The first 9 rows are patterns. Each new row is the sum of 3 different patterns, raised or lowered, with some noise. Before adding, each is slid sideways (what falls off one end comes back at the other) and multiplied by a number that may be negative. Names go in the order of the patterns.
(in the rows, 128 means zero)
Known rows, each followed by the names of its patterns:
[125 151 123 121 121 105  99 121 114 139 101 129 120 133 142 113 115 144
 133 118 106 131 103 146 136 112 154 144] => K741
[108 137 148 105 129 102  94 130 158 132 124 105 109 138 143  97 104 111
 104 140 161 114 131 108 100 117 122 155] => K61
[119 110 119 114 153 121 132 121 124 116 112 102 144 114 105 117 140 104
  96 162 156 115 122 117 131 146 118 152] => K127
[118 106 139 105 147 145 109 159 160  96 138  97 147 106 157 122 151 133
 107 130 111 131 122 100 150 158 115 115] => K703
[112  99 154 151 101 150 148 113 112  97 147 105 103 144 116 145 124 112
 162 113 116 141 154 113 107 110 124 101] => K730
[110 108 161 159 151 121 149 155 106 139 101  99 105 127 150 121 115 156
 154 138 123 107 112 111 145 152 140 118] => K174
[123 117 105 104 117 126 142 139 126 112 155 111 135 112 118 158 131 144
 117 127 162 151 162 114 141 121 117 136] => K864
[105 139 126 147 123 148 109 119 124  97 108 127 104 107 104 133 157 100
 128 102 107 100 161 108 107 113 125 107] => K825
[103 114 125 125 118 158 141 129 128 100 118 117 145 133 159 130 119 120
 134 104 110 122 126 160 112 155 130 103] => K807

New rows. What belongs after each?
[ 93 136 149  79 150 177  99 113 106 122  99  85 152 140 139 141 130 148
 134 100 162 123 118 109 123 136 102 115] => K61 K703 K730
[132  92  81  96 115  95 118 107 130 104  88 135  66  94 131 105 133 102
 149  68 126  80 111 161 112 142 109 136] => K61 K703 K864
[125 118 126 118 154 176 155 148 138 154 170 133 152 138 131 148 140 169
 121 147 122 148 146 129 126 155 150 136] => K127 K864 K807
[139 152 144 139 146 140 163 101 124 144 154 180 144 148 131 176 117 154
 141 138 134 137 159 148 111 143 162 155] => K703 K174 K825
[ 55  78  88 116 121 139  66  81  56  83 111 106  92  84 102 117  69  56
 109  49 116 158 132 106  70  94 121  66] => K61 K174 K807
[131  98  97 160 144 121 157 142 158 169 152 149 123 129 126 117 170 112
 129 136 161 186 100 135 129 112 107 172] => K127 K864 K825
[173 163 198 141 177 197 125 163 169 191 175 108 170 149 173 169 175 153
 174 159 189 185 184 169 164 162 151 168] => K730 K864 K825
[102 112  84 175 123 108 136 144 171 119 142 145 135 147 157  85 112 105
 127 150 155 145  87 104 126 166 132 159] => K127 K174 K825
[ 98 111  93  87 128  71 121  85 119  74  72 139  96  89 100 136 109 102
 112  74  63 103  67  47  62 108 126  99] => K741 K703 K825
[108 134  65  62  70  76 127 119  69  60  58  83  69  61 110  69  98 100
 127  91  50 119 116  47  67  78 115 113] => K61 K127 K174
[159 150 105 134 123 125  74  93 161 152  76 137 110 140  65 163 129  94
 146  98 132 123  87 125 147 108 119 117] => K730 K825 K807
[167 148 194 167 143 147 137 172 113  96 144  92 137 127 171 201 114 168
 151 145 153 182 135 126 116 162 155 103] => K730 K864 K825
[134 160 127 179 139 119 132 173 151 100 103 185 116 111 165 140 179 115
 192 155 143 154  96 128 162  79 132 131] => K730 K825 K807
[136 118 152 189 161 203 164 126 174 154 112 130 180 142 203 144 155 198
 167 118 157 144 141 154 184 131 158 133] => K741 K61 K807
[187 157 123 196 144 164 203 153 196 169 151 151 128 116 207 145 190 133
 201 162 182 151 155 169 176 165 148 195] => K61 K703 K825
[155 146 129 171 177 172 182  89  88 157 139 162 145 135 180 178 147 193
 129 163 115 191 122 153 149 145 183 166] => K127 K703 K174
[154 135 149 137 161 147 155 129 122 159 178 137 147 156 142 134 157 147
 141 159 145 120 152 114 122 140 178 161] => K741 K61 K127
[152 140 109 151 132 104 104  80 130  70 122 146 101 109 118 148 140  94
 125 104 105 139  96 126 112 109  87 171] => K730 K174 K807
[146 164 140 122 106 142 121 152 126 159 105 177 158 154 130 129 146 126
 154 186 142 102 128 116 171 166 161 146] => K703 K174 K825
[143 184 174 167 147 147 172 147 152 184 174 132 134 129 165 146 145 127
 182 197 132 172 140 142 119 140 168 129] => K730 K174 K864
[107 129 103  96 113  58  64 140 101 120  82 118 174  62 112  80  91  62
 125  98  90  73 115  90 112 135  80 127] => K730 K174 K825
[181 152 100 157 129 111 114  95 139 140 138 142  98  70 121 117 159 150
  90  98 112 138 126 120 133  71 162 130] => K741 K61 K174
[125  99 149  85 127 107 101 194 105 118 113 152  88  76  90 130  94 100
  80 143 119  68 186 177  88  90  99 154] => K61 K127 K730
[ 91 133 145 117 100 112 137 102 111 103 133 131 102 148 136 112 109  99
 151 133 113 134 132 146 104 126 144  83] => K127 K730 K174
[118  98 123 174 139 121 134 120 149 118  74 103 115 118 115 108 117 117
 134 111 159 145  95 133 148 125 126  98] => K730 K174 K864
[146 143 101 113  74 135  95 139 106 122 140 105 104 107 145 142  77 110
 162  99 118 113 138  76 105 151 131 112] => K703 K730 K825
[140 131 126 163 133 159 103 146 163 104 104 131 142  97 156 121 147 109
 167 138 154 147 144 134 138 160 155 109] => K703 K864 K825
[144  60 105  71 119  92 108 105 106 145  87  97 121  60  72 125 131 131
 137  85 120  94 120 133  80  87 135  91] => K741 K703 K174
[124 123  60 133 103 104 136 106 106 117  84 128  96  60  82 106 134 144
 133 124 102 125  88  72 131  65  63 120] => K730 K174 K807
[164 130 119 127 105  97 119 130 168 113 143 114 129 118 140 129 109 128
 160 125 119 151 125 141 115 144 133 112] => K730 K825 K807
[ 80  74  91  61 116 101  85 122 136  89  91  81  62 112  95  81 147 136
  96 117  86 101  63  56  86 106 103 102] => K741 K703 K807
[134 123 144 132 121 165 166 154 175 143 138 109 131 137 132 123 158 138
 156 141 137 155 108 133 170 169 155 119] => K741 K174 K807
[ 99 138  56 105  99  70  70  89 104 129  87 121 113 110  62  42 149  88
  80 102 113 124  79 108 124  75  90  64] => K127 K703 K730
[122 143  72 143 160  69 120 106 117  83 160 102 153 108 126 130  99  77
  68 119 105 131 120 105 136  83 160 130] => K703 K730 K864
[103  90 120 113 103  81 108 122 118 108  79  90  96  82 100 106  87  61
 128 133 127  98  84 116 108  72  82 107] => K127 K730 K174
[ 92 113  96  85 127 119 130  91 108 122  65  91  97 101 112  90 133 115
 120 109  77 106 121 116 103 121  89 109] => K741 K703 K807
[133 122 151 132 100 128 124 123 105  94  84 148 141 121 147 132 131  97
 117 128  95 132 133 135 144 116 115 153] => K61 K730 K864
[ 79 113  84 114 155 131  98  86 107 113  67  46 112  91 113 111 115  62
  39 128 132 116 123  60  82 103 110 117] => K127 K174 K864
[137 180 145 186 161 154 139 167 179 175 178 151 138 166 150 124 152 189
 145 186 177 201 144 147 161 149 128 140] => K741 K703 K174
[141  97 140  93 146 153 109 136  73 158 120 153 156 137 147 182 146 167
 155 148 106 158 173 111 100 170 136 172] => K741 K127 K864
[139 143 149 157 139 126 119 143 143 145 110 134 149 150 126  99 135 116
 137 151 134 137 136 119 132 133 125 141] => K741 K864 K807
[133 139 141 111 146 157 165 142 175 182 159 162 140 154 165 153 157 136
 181 145 177 155 122 161 166 154 185 128] => K741 K174 K864
[109  66 102  95 152 157 116 100 112 119 150 166 122  86 150 144 106 149
 113  99  68 142 135  79 109 139 157 154] => K61 K127 K174
[154 138 162 126 112 136  92 123 133 125 152 124 136 140 147 121 147  97
 155 145 137 138 121 103 173 108 128 140] => K741 K703 K807
[161 113 124 130 153 172  94 143 172 149 178  94 139 119 117 139 191 132
 156 135 113 115 127 118 143 180 161 105] => K61 K703 K807
[ 85 110 135 106 125 124 140 130 125 118 103 110 128 111 145 148 100 108
  87 141  96 116 158 141 142 154 138 136] => K741 K174 K807
[123 109  92  99 106 101  51  85 123 109  97 116 108 148  52  73 116  59
  53 144  95 133  67 128  93  78 102  83] => K703 K730 K825
[158 175 130 186 179 142 172 129 166 131 132 175 189 147 149 172 163 147
 160 152 166 180 162 146 161 133 128 167] => K703 K730 K807
[155 123  59 135 118 128 155 113 117 132 140 120  81 129  82 155 163 108
 116 155 133 165 137  88  97 121 134 137] => K741 K61 K807
[159 156 136 161 161  73 170 131 129 105 142 181 124 137 116 153 109 132
 120 115 137 143 130 149 138 140 114 116] => K174 K864 K825
[105  96  89  80 100  73  90 115  74 148 119  80 153 131 127  73  51 158
 102 130 113 131  68 107 116 126  86  96] => K730 K864 K825
[108 119  49 107  72  57 114  87 124 140  87 130  75  49  98 105  92 103
  93 154  94  98 106  23  65 112 115 147] => K61 K703 K807
[114 118 151 108 100 135 136 110 107 123  94 148 121 101 134 130 106 150
 137 118 126 104  91 136  72  97 125 100] => K741 K703 K730
[ 92  71 120 110 111 141 101 124 114 129 138 120 107 144 160  83 106 101
 104  93 115 110 102 122 121 152 150 108] => K61 K730 K174
[ 88 121 151  48  83 117  96 133  72  83 105  49 107 139  86  86  84 118
 102  97 129 121 144 100  81 118 104  91] => K127 K730 K825
[157 156 171 149 169 141 152 130 153 138 135 137 163 194 155 184 168 158
  97 140 155 153 143 165 156 165 126 126] => K741 K127 K807
[147  83 101 147  88 137 109 111  98 101 133 135 114 174 148 163  67  61
 126  83 114 144 137 140 121 146 139  71] => K730 K825 K807
[126 105  80 113  96 102 126 124 143  92 157 127 118 111  97 135 117  91
 127 114 115 101 147 140 129 122 120 127] => K730 K864 K825
[ 50 122  78  95 112  92 109 108  69  91  72  57 110  99 110 118  59 114
 116  51 107  44  69 117  48 135  79 119] => K703 K730 K825
[140 109 176 145 124 138 147 131 158 120 156  87 104  88 212 143  96 169
 161 129 128 139 168 131 122 186 106 149] => K730 K174 K825
[105 107  77 101  63 107  87 128 129  63 127 122  63  78  78 135  89 108
 102  80 119  67  66 141  63 109 119 127] => K741 K730 K807
